There are 6 hidden switches. A switch that is on adds its own fixed numbers to the row, and there is some noise. The rows also spread widely along 2 directions, which tell nothing about the answers.
In the rows, 128 means zero.
Known rows, each followed by its switches (1 for on, 0 for off):
[121 137 142  37 155 134 123 140 120  80 133 101  79  87 114 101 100 147
  87  98 116  86 113 116  77 144 160  83 147 142 157  91 156 146] => 1 1 0 1 1 0
[103 145 152  20 155  83 155  96  91  95 112 118  12  87 141  70 134 145
 122 122  87  92 108 121  63 114 140 158 105 128 113 118 167 127] => 1 0 0 1 1 1
[116 143 137  50 146 140 126 131 130  95 132 124  67  96 121 113 102 140
  88 122 107 111 102 118  84 122 148 107 142 126 147 117 144 141] => 1 0 0 1 1 0
[155 103 151  49 162 103 104 129  83 121 128  98  93  86 119  90 151 113
 129 116 124  82 123 130  85 154 137  97 129 148 132 124 142 123] => 1 0 0 1 0 0
[127 135 157  30 153  74 135 114  83 103 119 110  41  90 131  77 140 133
 132 123  98  91 115 119  76 107 148 144 105 143 110 118 160 115] => 1 0 0 1 0 1
[115 135 142  70 132 114 137 121 116 106 130 122  74 104 139 105 132 138
 107 121 124 119 114 120  95 133 136 121 116 145 131 131 152 132] => 0 0 0 0 1 0
[120 155 152  56 144  81 157 107 116 100 129 120  63 103 135  84 126 138
 130 115  93 112 108 117  83 108 135 165  89 161 106 136 164 106] => 0 0 1 0 0 1
[123 154 163  35 151  97 149 114 109 104 132 126  48  90 133  88 120 150
 113 100  94  92 127 115  68 112 153 123 110 137 128 107 172 119] => 1 1 0 1 0 0
[117 152 163  52 132 113 154 119 118 100 126 132  61 103 138 103 110 152
 102 105  96 103 119 109  86 105 155 122 109 145 137 111 157 113] => 1 1 0 0 0 0
[124 145 143  54 143 134 130 127 120  98 138 115  56  95 123 108 117 138
  93 115 111 106 102 123  80 128 148 108 133 135 140 124 156 127] => 1 0 0 1 1 0
[115 129 146  25 162  98 132 122  96  88 120 106  50  84 132  82 130 131
 113 113 103  85 104 121  77 132 146 125 122 137 131 114 154 141] => 1 0 0 1 1 1
[115 190 164  50 143 123 165 106 153  86 150 135  56 103 126 116  78 154
 103  98  77 113 117 109  74  96 157 140 126 140 131 124 173 115] => 0 1 1 1 0 0
[113 143 136  24 153 123 125 131 113  88 121 115  62  90 120  98 116 140
  94 121 109  96 109 128  73 128 161 112 131 133 142 110 159 145] => 1 0 0 1 1 1
[127 108 158  35 169  78 128 133  71 110 119 102  91  86 131  56 146 129
 119  95 111  75 121 115  80 128 152 109  95 164 137 102 153 129] => 1 1 0 0 0 1

New rows, each followed by its switches (1 for on, 0 for off):
[128 136 156  63 135 103 139 123 110 114 135 127  81 104 132 104 125 144
 118 100 106 120 135 111  90 124 146 115  96 156 124 110 152 113] => 0 1 0 0 0 0
[120 175 165  63 138 129 157 105 154  89 139 117  56  95 127 113  89 152
  91 115  81 114  96 113  84  94 142 133 129 133 130 138 163 107] => 1 0 1 1 0 0
[125 141 158  46 145 113 120 134 111 100 130 107  68  91 122  96 129 135
 111 129 101  96 117 116  83 119 149 120 131 136 138 111 150 137] => 1 0 0 1 0 1
[139 104 154  67 140 109 127 125  97 118 126 106  96  96 133  94 146 118
 122 109 125 102 118 115  89 148 140 113 102 156 126 128 144 123] => 1 0 0 0 0 0
[117 154 152  43 139 112 133 124 118 100 122 124  59 100 131 100 117 139
 107 125  87 100 100 113  87  98 151 130 133 129 140 117 154 130] => 1 0 0 1 0 1
[114 131 147  62 141 126 135 124 105  97 131 117  86  94 131  99 131 135
  99 118 122 108 106 115  99 140 140 113 123 146 137 120 148 132] => 1 0 0 0 1 0
[119 156 157  14 166  85 159 101 114  74 125  95  39  84 131  69 121 142
 112 115  91  86  92 123  54 123 146 151 103 144 118 130 170 118] => 1 0 1 1 1 1
[103 154 149  39 148 102 158 113 110 102 120 128  24  94 136  91 129 152
 110 115  93 102 113 120  66 114 141 145 113 127 112 130 165 126] => 1 0 0 1 1 0
[121 158 143  60 148 130 138 125 142  98 150  94  78  98 112 108  95 141
  97 115 116 113 111 124  73 129 143 119 139 149 143 138 160 128] => 0 0 1 1 1 0
[121 145 145  26 162 115 141 125 124  69 124  89  68  78 115  81 111 129
 101 109 109  86  92 126  64 135 150 126 128 142 132 123 157 129] => 1 0 1 1 1 1
[110 137 128  44 146 124 109 147 122  89 127 106  78  98 121 101 108 136
  88 119 109  98  91 122  89 127 151  98 142 138 154 105 149 151] => 1 0 0 1 1 1
[129 112 150  38 161  91 133 127  84 100 131 101  84  84 125  71 143 129
 105  91 135  86 116 115  75 149 153  95 107 161 140 100 154 133] => 1 1 0 0 1 0
[123 122 140  24 178  87 129 125  78  97 132  97  53  82 121  62 124 133
 123 103 125  81 135 116  58 145 155 111 119 148 137  95 171 139] => 0 1 0 1 1 1
[103 185 156  50 129 120 157 121 146  89 131 131  69 106 134 103  89 155
  95 114  80 124  94 112  90  80 147 151 109 145 126 133 160 105] => 1 0 1 0 0 1
[109 190 149  38 150 128 162 108 154  78 148 122  52  95 124 112  69 162
  89 109  98 112 114 118  61 111 155 125 133 135 143 113 174 122] => 0 1 1 1 1 0
[126 122 156  35 159  75 125 111  84  98 117 113  52  89 126  71 145 127
 128 122 100  82 121 114  82 121 141 129 109 146 119 121 151 114] => 1 0 0 1 0 1
[115 148 164  52 142  94 148 102 108 111 125 131  40  95 140 108 133 141
 126 123  90 108 113 123  80 108 140 134 105 137 119 131 153 116] => 1 0 0 1 0 0
[128 157 155  44 145 140 132 134 149  82 133 107  94  93 119 111  94 140
  90 114  88  98  99 120  84 121 149 109 146 140 157 121 151 131] => 1 0 1 1 0 1
[ 94 166 148  34 147 113 154 117 122  86 133 134  29  95 127  99  99 161
  88 109  89 108 112 112  65 100 158 117 125 120 133  98 166 132] => 1 1 0 1 1 0
